The same things were measured in two ways. Each way mixes the same 12 hidden numbers, adds some noise and spreads widely along 6 directions of its own, which tell nothing about the thing.
(in the rows, 128 means zero)
Some things both ways: the first way, then the second way.
[104 121 107 188  91  73 119 120  99 120  73 102 118  89 138  73 103 200
  41 130  87 133]
[ 86 139 121 130 105 130  83 122 132  80 132 137 152 121  84  97 145 176
 169  99 160 110 168 156  81  96 160  99  84 164]

[102 125 132  54  97 154 129 181 121 133  90 152 139  22 155 164 126 107
 155 167 120  46]
[103 122 127 143 127 142  89 167 126 155 136 211  92 127 103 115  94 146
 150 114  94 122  68 119 136 164  73 151  92 121]

[ 70  74  97 153 169 100 119 129 140 118 132 114  77 118 114 128 160  92
 107 129 137  92]
[131 142 161 135 168 144 143 120 162 145 144 132 133 105 105 118 121 105
  85 104 107 146 162 156 113 158 156 107 132 104]

[122  96 137 136 115 176 134 125  71 148 132 147 153 154 104 200 141  49
 152 156 160 122]
[ 86  90 130  93 169 128 154 113 104 161 122 101 115 131  86 110 142  75
  96 120  96  96 121 156 147 147  80 119 106 106]

[113  78 104 154 125 101 114 154 175 110 110 143 117 110 111 136 141 109
 104 143 112 108]
[141 118 198 145  98  97 101 130 118 129 142 164 100 105 109 124 123 150
 142 142 191 131 112 137 149 122 203 139 186  87]

[165  86 140 162 105 118 132  67 128 111  55 104 150 141 118 139 136 103
  64 145 195 132]
[103  97 122 102  68 104 102 143 109 144 117 133 124 117  94  97 171 186
 156 103 150 135 152 105 131 118 157 133 111 134]

[ 52 115 104 167 155 120 129 141  58 131 128 117  97 134 111 129 126 136
 128 130 144 135]
[131 131 119 134 155 108 144  93  94 107  84 115 149 101 121 128 135 108
  85 178 166 184 134 111 156 159 142 147 152 110]

[135 128 133 115  98 133 182 136 146 111  69 137 142 120 135 131 100  91
 121 168 126 131]
[152 157  86 123 108 133 117 181 161  87 119 151 162 152 125 143 148 158
 174 105 134 155 131  95 115  84 125 127  47 174]

[155 127 144 113 130 165  83 127 141  92  62 175 190 114 187 116 117  72
  98 171 157 108]
[143 137 129 115 125 114 184 115 151 143 142  52 165 141 118 134 145  89
  85 113 137 114 138 122 123 105 118 153 131 142]

[158 102 121 126 127  63 138 103 160 126 122  52 140 106 155 141 157 142
  91 175 143 174]
[118  97 107 123 108  82 111 125  74 130  90 129 106 130  88 133 121 141
 180 166 207 167  96  90 148 118 149 144 153  88]

[100 100 147 117 124 108  88 120 144  78  91 149 128 121 153  90 140 142
  50  84 116 136]
[130 145 108 115 175 171 170  67 123 118 101  73 147 171 139 157 108  92
 151 112 123 117 149 116 101 134 122 101  86 152]

[ 99 120 108 161 171  87 102 201 186  66  91 116 153  73 164 107 138 139
 107 125 119 120]
[129 119 102 158 111 113  60 183 113 106 112 175 102  95 145 125 110 150
 178 166 160 134  92 135 133  79  96 146 124 137]

[103  87 126 168 123 106 122  61 108 139 142 154 105 168 131 137 173 138
  77 167 168 137]
[ 97 103 108 104  80  95 122 103  91 146 149 132 120 128  80  75 128 167
 165 121 160 153 163 139 100 115 149 122 111 114]

[ 73 112 148 110 108 180 144 138  57 150 120 204 144 145 161 185 174  99
 147 172 147 123]
[152 111 171 134 119 108 185  71  70 162 110 101 134 143 115 150 129  92
  85 163 147 146 118  88 194 153 121 182 189  91]

[125 124 117 140 125 114 114  84 164 152 110 141 117  69 157 135 160 186
  79 138 157  61]
[ 64 114 132 112 108 125  81 100  74 115 126 175 110 127  97  82 137 175
 165 115 119  97 150 144 110 135 125 116  95 133]

[136 141 167 116 128  93 138 126  81  72 149  95 123  97 120 126 147 182
 107 183 115 176]
[100  87 135 129 123 141  75 136  93 126 128 142  91 101  80 101 144 112
 183 163 157 113 193 179 145  76 145  41 143 131]

[ 54 132  80 143 152 103 132 146 145 129 169 163  77  98 125 142 173 140
 132 107 148 126]
[114 144 110 131 127 135 110 105 106 142 138 172 105 117 115  86 103 134
 164 144 136 171 109 116 114 162 112 140  92 129]

[ 31 128  87 159 166 123  76 151 142 166 144 175 142 103 144 138 158 157
 110 125 151 120]
[122 136  56  89 146 139 180 114 143 118 149 111 154 164 150 117 106 125
 117 122  91 146 102 135  84 147  73 144  35 155]

[113 103 150 126 137 132 127 133 102 161 128 120  93 151 120 144 173  81
  90 122  97 159]
[119  71 173 149 147 151 120 113 107 170 105 164  96 117  94 158  82 116
 104 125  99  88 127 156 143 167 144 112 187  79]

[ 75 146 144 139 174 127 194 211 151 142 156 135 138 136 140 178 192  94
 158 195  93 191]
[139 112 155 148 108 121  97 195 156 141 141 170 128 100  70 117 148 131
 138 104 129 139 169 155 149  79 148 102 122 117]

[125 130 105 107 153 119  92 113 144  96 120 151 144  83 131 103 140 149
 106 154 142 135]
[148 113 160 134 114 136 131  97 111 115 124 119 131 111 122 122 127 103
 138 168 182 127 150 157 144 104 176 105 142 150]

[ 58  74  66 175 152  66 125 126 115 145 137  72 113 101 114 135 135 189
 116 108 131 130]
[119 109  44 120 132 141  80 182 130  83 110 178 115 117 166 134  99 151
 186 165 114 125  90 153  86  96  91 110  59 161]

[ 88 157 124 147 118 141 158 204  74 127 136 167 118 121 108 151 127 123
 161 168 107 157]
[129 128 166 149 108 106 105 138 135 137 146 141 118  80  94  99 146 131
 124 147 164 149 120 138 145 117 155 147 161 107]

[ 94  93  88 142 124 127 103 103  97 125 122 132 117 109 133 136 115 115
 122 104 151  94]
[110 101  80 133  98 123  69 175  98 114 127 188  95 115 139 117  99 145
 168 181 130 107 107 145 105 101 100 111 125 159]

[127 155 128 132 116 107 146 122 154 153 118 125 155 106 157 149 153 178
 105 168 157 161]
[142 135  91  94 133 135 182 114 133 113 129  89 155 167 147 153 151 122
 140 127 105 139 105  92 129 121 104 144  85 136]

[161 132 122 114 133 149 128 117 104 139 106 123 164  70 118 154 139 108
 135 185 138 118]
[169 124 131 122 118 141 147 133 136 132 109 112 128 147 200 162 103 127
 120 133 140 108  77 109 140 133 106 176 105 168]

[148 142 137  92 129 137 110 103 142 145  87 149 127 127 141 124 157 111
  87 168 169 153]
[115  84 160 126 163 151 186  65 123 160 124  96 143 114  70 135 130  79
  82 134  89 117 128 158 151 162 131 128 154  74]

[109  91 150 130 135 120 121 131  79 103  85 105 174 103 148 141 130 143
 109 219 140 122]
[149 130 141  91 147 121 206 120 188 176 155  53 159 126 123 124 150  94
  66  69  96 133 135 134 109 137 133 155 106 103]

[205  92 106 110 124 127 148  47 162 128  71  91 133  94 122 136 125  77
 111 201 184  86]
[ 92 102 172 111 153 140 130 110 137 154 132 126 133 102  61  98 151 101
 107  83  93  90 143 179 125 140 139 112 100 106]

[ 82 130 140 170 151  87 105 150 154 135  93 105 159  63 200 127 180 204
  56 143 126 108]
[118 143  86 121  95 102 114 134  96 103 100 126 142 158 154 130 129 195
 150 118 156 152 124  74 122 119  99 171  97 151]

Other things, the second way, with their names:
<687>: [ 89 116 148 142 152 146 115  88  85 140  99 126 132  92  80  93 155  90
 110 136 105 122 151 148 161 137  83 135 108 129]
<166>: [ 91 100 137 145 155 153 107  96  90 152  93 170 106 132  86 126  90 142
 145 111 105 126 110 133 141 174  94 136 101  97]
<461>: [169 157 109 159 106 136 106 165 149  88 128 151 132 130 166 175 116 138
 185 160 138 125  88  90 115  78 130 146 142 146]
<645>: [165 148 112 121 121 133 162 163 146  99 135 129 147 174 185 179 135 132
 103 148 106 124 104  86 149 123  98 143 124 165]
<24>: [146 164 148 138 179 152 155 124 188  77 152  95 164 111 122 142 169 102
 119 133 117 156 147 156 138 100 145  98 110 112]
<201>: [130 109  74 130 102 140 114 154 140 123 122 138 132 117 170 134 105 164
 134 128  96 113 119 137  86 108  95 147 105 159]
<307>: [129 140 133 116 169 128 160  79 105 142  91 103 132 137 108 143 128  97
 128 124 135 160 116  82 142 174 142 141 129  95]
<141>: [123 112 154 146 118 143  75 137 117 109  88 156 125 100 108 111 142 153
 144 135 182 146 160 144 158 122 161 102  99 164]
<320>: [ 84 105 168 106 167 118 139  91  80 131 101 104 132 116  84 119 175  86
  90 120 100  84 149 149 162 136 117 127 141  92]
<515>: [ 93 101  78 118 132 102  88 141  83 105  96 176 116 115  97 106 106 148
 159 159 158 153 117 141 115 130 124 116  95 117]
<540>: [102 131 165 119 139 115 146  73 119 123 116  72 151 125  87 108 168 146
 109  95 165 149 151 122 149 142 151 144 113 105]
<89>: [154 143  78 147 122 112 133 143 111 102  92  99 154 136 149 155 121 108
 146 161 166 151 105  88 135  80  83 172 111 159]
<84>: [108 105  70 120 133 121  95 182 120  97  99 150 132 118 152 134 127 149
 123 143 105 114 119 147 115 101  77 128  92 151]
<379>: [143 142  79 116 150 129 135 145 123  94 122 138 116 155 169 151 109 129
 145 180 149 166  99 100 134 138 108 112 112 143]
<617>: [ 91  92 141  99 161 125 139  85  36 137 100 156  92 174 128 143 123 105
 143 154  95  95  80 111 186 161  64 146 119  87]
<47>: [138 166 113 124 158 153 155 131 166 112 133  76 153 152 148 152 154 113
 123 112 106 132 125  95 135 117  88 131  98 155]
<530>: [146 157 106  97 101  97 153 152 156 102 167  96 144 161 162 137 139 158
 105 135 164 140 146 105 102 115 162 113 145 156]
<553>: [145 147 125 101 111 128 126 174 190 133 156  72 128 119 150 118 172 132
 131 106 155 121 168 126 106  86 162  90 125 171]
<10>: [138 171  94 131 130 129 113 144 162 135 107  91 138  99 172 117 134 147
 136  95 138 156 124  88  89 125 117 169  92 158]
<291>: [116 143 169 116 113  99  93 152 113 148 135 185  92 122 127 106 139 156
 152 100 134 126  84  97 142 153 138 170 116 103]
<183>: [123 118 123 116  89 119 109 181 140 149 148 136 118 129 101 102 160 147
 138 118 142 136 154 120 150  98 111 114 108 159]
<90>: [104 100 127 121 167 151 134 100  86 149 108 139 102 152  91 137 105  80
 165 141 107 106  87 129 155 140  75 123  99 108]
<537>: [154 164 133 106 123 125 166 115 173 147 150  66 138 136 155 123 141 138
 121  90 146 153 145  98  98 133 165 136 125 133]
<83>: [124 123 111 103 155 153 168 116 171 111 151  90 158 121 133 129 140 112
  97 117  79 106 159 179  83 121 141  87 109 132]
<577>: [104 115 166  97 155 113 140 101 112 144 122 133 107 143  86 130 139 122
 137 110 136 123  99 115 145 171 164 124 131  75]
<587>: [154 139 152 107 133 145 152 143 163 168 149 121 112 147 168 138 120 124
 123  77  95 112 131 117 119 137 127 134 110 128]
<511>: [116 108 158 148 157 149 145  62  94 143 111 136 137 108  63 117 111  76
 129 137 119 130 143 160 135 138 136 125 125  95]
<69>: [150 147 157 117  98 101 143 138 139 147 104 108 144 145 157 147 141 172
 105  71 150 134 105  64 137 147 147 200 122 130]
<657>: [ 92 111 150 125 122 116 117  99  89 126 127 119 123 116  93 105 139 122
  99 148 153 103 170 151 136 135 146 103 168 134]
<264>: [125 117 132 133 174 157 149 119 141 158 122 124 112 153 128 164  78 107
 108 105  90 106 113 128 117 167 101 119 137 103]
<101>: [146 155 133 103 143 118 171  97 143 140 129 102 138 119 145 127 151 130
 113 119 124 180 119  80 120 171 167 156 131  91]
<348>: [129 105  98 136 104 137  79 149 119 120  87 149 109 123 147 134  99 183
 175 133 175 142 119 111 114 132 146 122 106 158]
<759>: [119 138 172 106 117 105 145 118 124 121 161 115 130 135 101 117 180 132
 113 130 139 127 168 123 147 120 176 101 168 104]
<477>: [143 138 120 139 124 155 139 163 162  98 141  96 154 170 111 162 134 120
 108 136 147 116 187 127 143  89 121  61 136 191]
<631>: [117  98 132 108  93 116 146 136 139 160 197 158 109 132 102  94 108 141
 131 128 114 118 101 166 113 132 115 138 112 108]
<276>: [120 166 122 134 149 126 134 111 164 124 146  80 143 123 121 117 114 129
 122 100 153 134 153 136  69 124 153 117 131 131]
<157>: [172 112 105 166 101 153 105 186 163  84 107 129 155 110 116 171 147 130
 161 174 157 149 151 124 154  53 148  88 136 169]
<167>: [125 136 148 135 136 133 129  97 104 115  91  86 149 101 122 124 181 104
 109 153 149 136 162 108 165 118 135 129 149 149]
<419>: [130  98  96 142  94 138 113 150 132 118 165 167 111 114 149 122  98 154
 160 177 108 122  81 159 115 101  89 142 122 130]
<520>: [ 99 128 122 130 179 170 155 102 119 129 138 128 120 182 109 159  99  96
 132 127  70  90  90 121 144 158  46 119 102 122]
<450>: [ 98 155 179 118 188 120 144  62  72 106 103  81 121 138 106 125 176  85
 100 156 168 140 152 104 195 161 128 112 160 107]
<351>: [122  92 162 135 118 119 119 177 114 166 153 167  89 135 131 139 112 116
  73 147  96  84 114 145 179 137  73 137 177 121]
<150>: [112 130 121 125 177 149 138  97  86 105  95 153 124 167 157 155  88 111
 120 140 102  99  71 124 143 167  62 155  84 139]
<125>: [128 105 180 110 136 129 164  48  79 174 117 112 104 125 119 119 117  97
 124 139 144 126  93 121 156 177 150 165 148  88]
<241>: [118 131 135 138  96 121  75 157 103 127 128 177 108 121  89 103 132 138
 165 142 169 139 164 117 138 109 148  94 131 157]
<728>: [ 99 107  82 116 151 121 128  94  86 152  82 108 115 132 125 117  90 140
 129 125 143 155 116 111 115 172  93 153 103 111]
<741>: [150 140 154 149  92 100 114 161 128 116 149 171 126 134  86 134 122 127
 140 158 184 144 112 104 150 114 168 129 166 130]
<405>: [145 127 108 107 138 126 169 112 140 124 102  98 158 135 144 134 135 131
 110 121 142 172  83 104 142 153 112 180  64 137]
<453>: [165 118 114 111 127 119 181 127 144 130 106  77 160 117 138 153 165 100
  95 155 137 166 111  89 155 130 147 155 146 123]
<40>: [135 128 152 132 156 132 157 107 117 110  83  71 148 129 152 168 169 118
  63 154 139 136 128  88 195 156 117 145 171 131]
<39>: [101 123 117 109 174 146 159 100 136 117 106  97 173 127  82 121 143  87
  86 102 102 114 144 157 113 144 111 116  65 145]
<102>: [148 126 144 132 109 170 104 178 193 152 164 148 118 101 140 117 134 127
 163  85  84  85 137 167  94  79 134 106  89 159]
<508>: [162 147 140 110 162 131 182  80 124 124 100  56 144 136 202 150 140 118
  87 131 145 169 146 105 154 146 131 154 127 121]
<440>: [157 137 126 130 102 136 117 186 180  98 168 148 141 126 149 137 128 148
 122 129 125 118 168 159  99  79 162  85 126 165]
<699>: [109  65 138 137 133 133 113 101  78 165  93 175  98  84  97 118 103 103
 148 156 101 110  65 150 142 152 111 169 131  76]
<658>: [122 135 163 124 143 106 159  80 118 176 119  97 129  88 121 101 123 103
  87 105 135 139  89 121 119 173 135 206 138  84]
<113>: [175 134 168 136 127 135 166 126 171 123 129 102 158 130 118 165 139 120
 106 124 158 150 141 115 145 126 198 122 156 122]
<216>: [127 105  97 138 101  92  92 173 108  99  99 127 130  84 105 118 161 143
 126 193 198 181 159 124 162  92 149 108 160 137]
<797>: [131 125 131 132 129 148 158 119 148 136 173 143 126 141 167 139  84 124
 111 124  64  80  77 159  94 132  79 167 116 125]
<100>: [138 151 126 126 182 162 156 120 150 116 131  82 126 155 147 159 133  88
 127 142 118 126 124 115 153 125  85 103 115 142]
<262>: [140 146 133 104 158 134 209  39 123 121 136  31 159 144 138 126 140  90
 100 147 157 156 143 124 128 141 137 137 125 124]
<651>: [190 141 118 142  78 120 110 188 163 118 120 161 128 124 188 163 111 174
 151 132 158 157 111  84 112 108 174 152 135 152]
<281>: [137 147 112 118 150 102 168  76  93 125 119 103 127 158 132 131  94 118
 129 155 187 190 104  91 135 162 128 160 126 100]
<127>: [103 126 127 120 126 135 113 133 117 120 112 129 149 132  64 115 157 108
 135 111 131 112 183 134 126 103 137  86 101 161]
<189>: [ 98 113 165 118 143 134 168  80  97 182 129 117 126 141  87 114 132 106
  70 105  90 115 135 117 158 193  96 153 142 103]
<371>: [110 114 117 131 133 141 114 135 100 102 130 116 109 155 140 144 128 118
 134 177 142  93 136 134 159 107  82  92 146 164]
<117>: [137 138 189 142 115 116 134 107 111 123 150 135 128 120  56 127 159  86
 145 158 165 128 152 119 156 103 191 101 191 102]
<297>: [137  96 115 126 132 146 127 139 114 112  89 136 133 144 140 165 121 113
 147 147 122  98  70 123 154 116  96 146  85 155]
<535>: [148 151 123 126 127 151 142 144 164 117 152 129 128 160 192 165 103 145
 124 115  93  87  92 116  99 128 112 144 120 156]
<162>: [104  97 123 132 110 102 108 134  88 103 116 151 129 115 103 121 138 152
 125 168 147 133 113 141 158 117 105 143 139 115]
<500>: [108 104  87 135 123 133  89 177 140 129 121 142 124 105 120 109 120 144
 130 119 110 120 156 167 104  92  89 107 100 146]

Some of these things the first way, each followed by its name:
[119 150 128 151 124 151 145 148 106 183 128 159 128 122 125 171 157 118
 135 181 139 140] => <162>
[115  87 146 195 168 102 117 109 109  77 114 108 115 133  90 130 170 130
  79 160 166 130] => <508>
[106 111  83 134 155  90 155 104 167 134 152  90 109  73 156 152 176 121
 119 133 152 118] => <241>
[134 111 147 161 121 138 152 148 117 138  77 109 163 105 144 159 139 106
 105 165 114 122] => <69>
[194 126  89 150 112 105 108  52 161 142 103 133 118 103 110 124 135  81
  81 214 185 115] => <631>
[105 139 150 156 106 165  90 131  39 121 118 170 123 126 120 125 108 111
 100 123 120 117] => <657>
[124 145 121 204 116 126 121 155 116 102  85 136 125 121 110 100  90  80
  77 108  99 133] => <150>
[122 125 166 153 101 152 131 156 135 115 108 167 157 129 135 166 139 111
 110 128 138 115] => <617>
[ 51 140 126 139 146 131 112 153 103 176 127 137 141  75 176 168 198 152
 106 138 142 118] => <189>
[ 33  69  73 192 129  77 134 141  90 151 169  92  85 127  76 167 149 128
 120  92 137 143] => <379>
[ 68  50 120 153  91 122 144 123  51 109  84 116 157 107 127 182 145  96
 118 157 164 105] => <183>
[ 89  59  94 156 115  74 139 135 163 159 127  85 131 110 115 176 159 137
 101 114 127 132] => <577>
[125 111 167 100 146 179 100 151 168 105  78 164 188  92 189 156 134 127
 132 147 155  54] => <320>
[148 109 115 152  95 111  99  98  97 119  98 103 137  80 126 142 138 104
  76 131 155 114] => <371>
[ 88  50 118 114 105 179 132 106  86  94  63 187 132 145 130 169 137  80
 141  92 202  64] => <167>
[177 134 113  87 103 156 174 106 109 174 100 118 160  96 117 179 129  95
 161 186 145 149] => <297>
[ 39  87 107 144 102  97 151 177  92 154 114 112 137  75 157 182 180 181
 124 130 122 120] => <47>
[109 157 134 143 139 148 148 180 112 103 107 173 136 172 115 120 124 112
 132 119 122 199] => <699>
[138 143 150 123 110 135 145  87  22 156 115 107 111 101 139 133 129 181
 114 204 128 121] => <201>
[ 92 151 122  93 164 142 122 150 147 185 178 159 118  77 146 162 172 156
 153 185 114 102] => <440>
[ 75   4 130  63  71 195 113  91  44 101  29 188 157 155 120 174  93  67
 152 130 216  41] => <453>
[134 138 143  97 124 189 150 116 142 102 112 236  90 194 125 118 134  30
 127 140 140 143] => <511>
[108 112 126 163 126 125 129 158 138 119 141 136 111 105 106 185 160  99
 129 110 157 104] => <450>
[131  44 111 120 167 116  98  72 151 116  84  90 125  91 160 144 172  95
  97 171 189  51] => <500>
[144 105 117 205 122 110 157 159 186  66  82 116 132 119 104 137  98  57
 109 119 137 104] => <291>
[ 77 120  96 143 149 104 111 135  98 134  77  86 163  70 159 104 110 168
  93 144 124 130] => <39>
[123 138 124 138 137 117 153 144 109  96  93 111 164 111 189 121 128 122
 123 173 126 155] => <89>
[120 121 132 130 160 147  85 157 176 137  68 129 158  78 140 161 181  98
  97 101 195 100] => <40>
[ 93 126 101 147 121 121 138 132 134 176 118 118 146  73 154 173 152 134
 120 144 150 100] => <645>
[156  91 116  99 143 128 139  92 175 115  92 110 114  98 131 131 132  91
 116 153 158  87] => <651>
[150 110 156  93  95 154 163 101 106 156 104 144  73 128 105 161 164  66
 111 172 131 109] => <166>
[ 95 155 114 161 134  90 169 195 167 132 133 137  93 116  97 140 151 159
 129 173 116 164] => <24>
[ 52 120 122 182 143 149 134 200  56 118 134 172 131 149 124 152 135 130
 152 132 104 147] => <658>
[ 95  51 128 148 110 127  88 122  90  87  64 133 115 144  76 119 126  76
  62  71 132 129] => <348>
[117 167 118 142 153  96 132 144 126 181 201 114  79  97 142 144 183 163
 121 172  82 157] => <276>
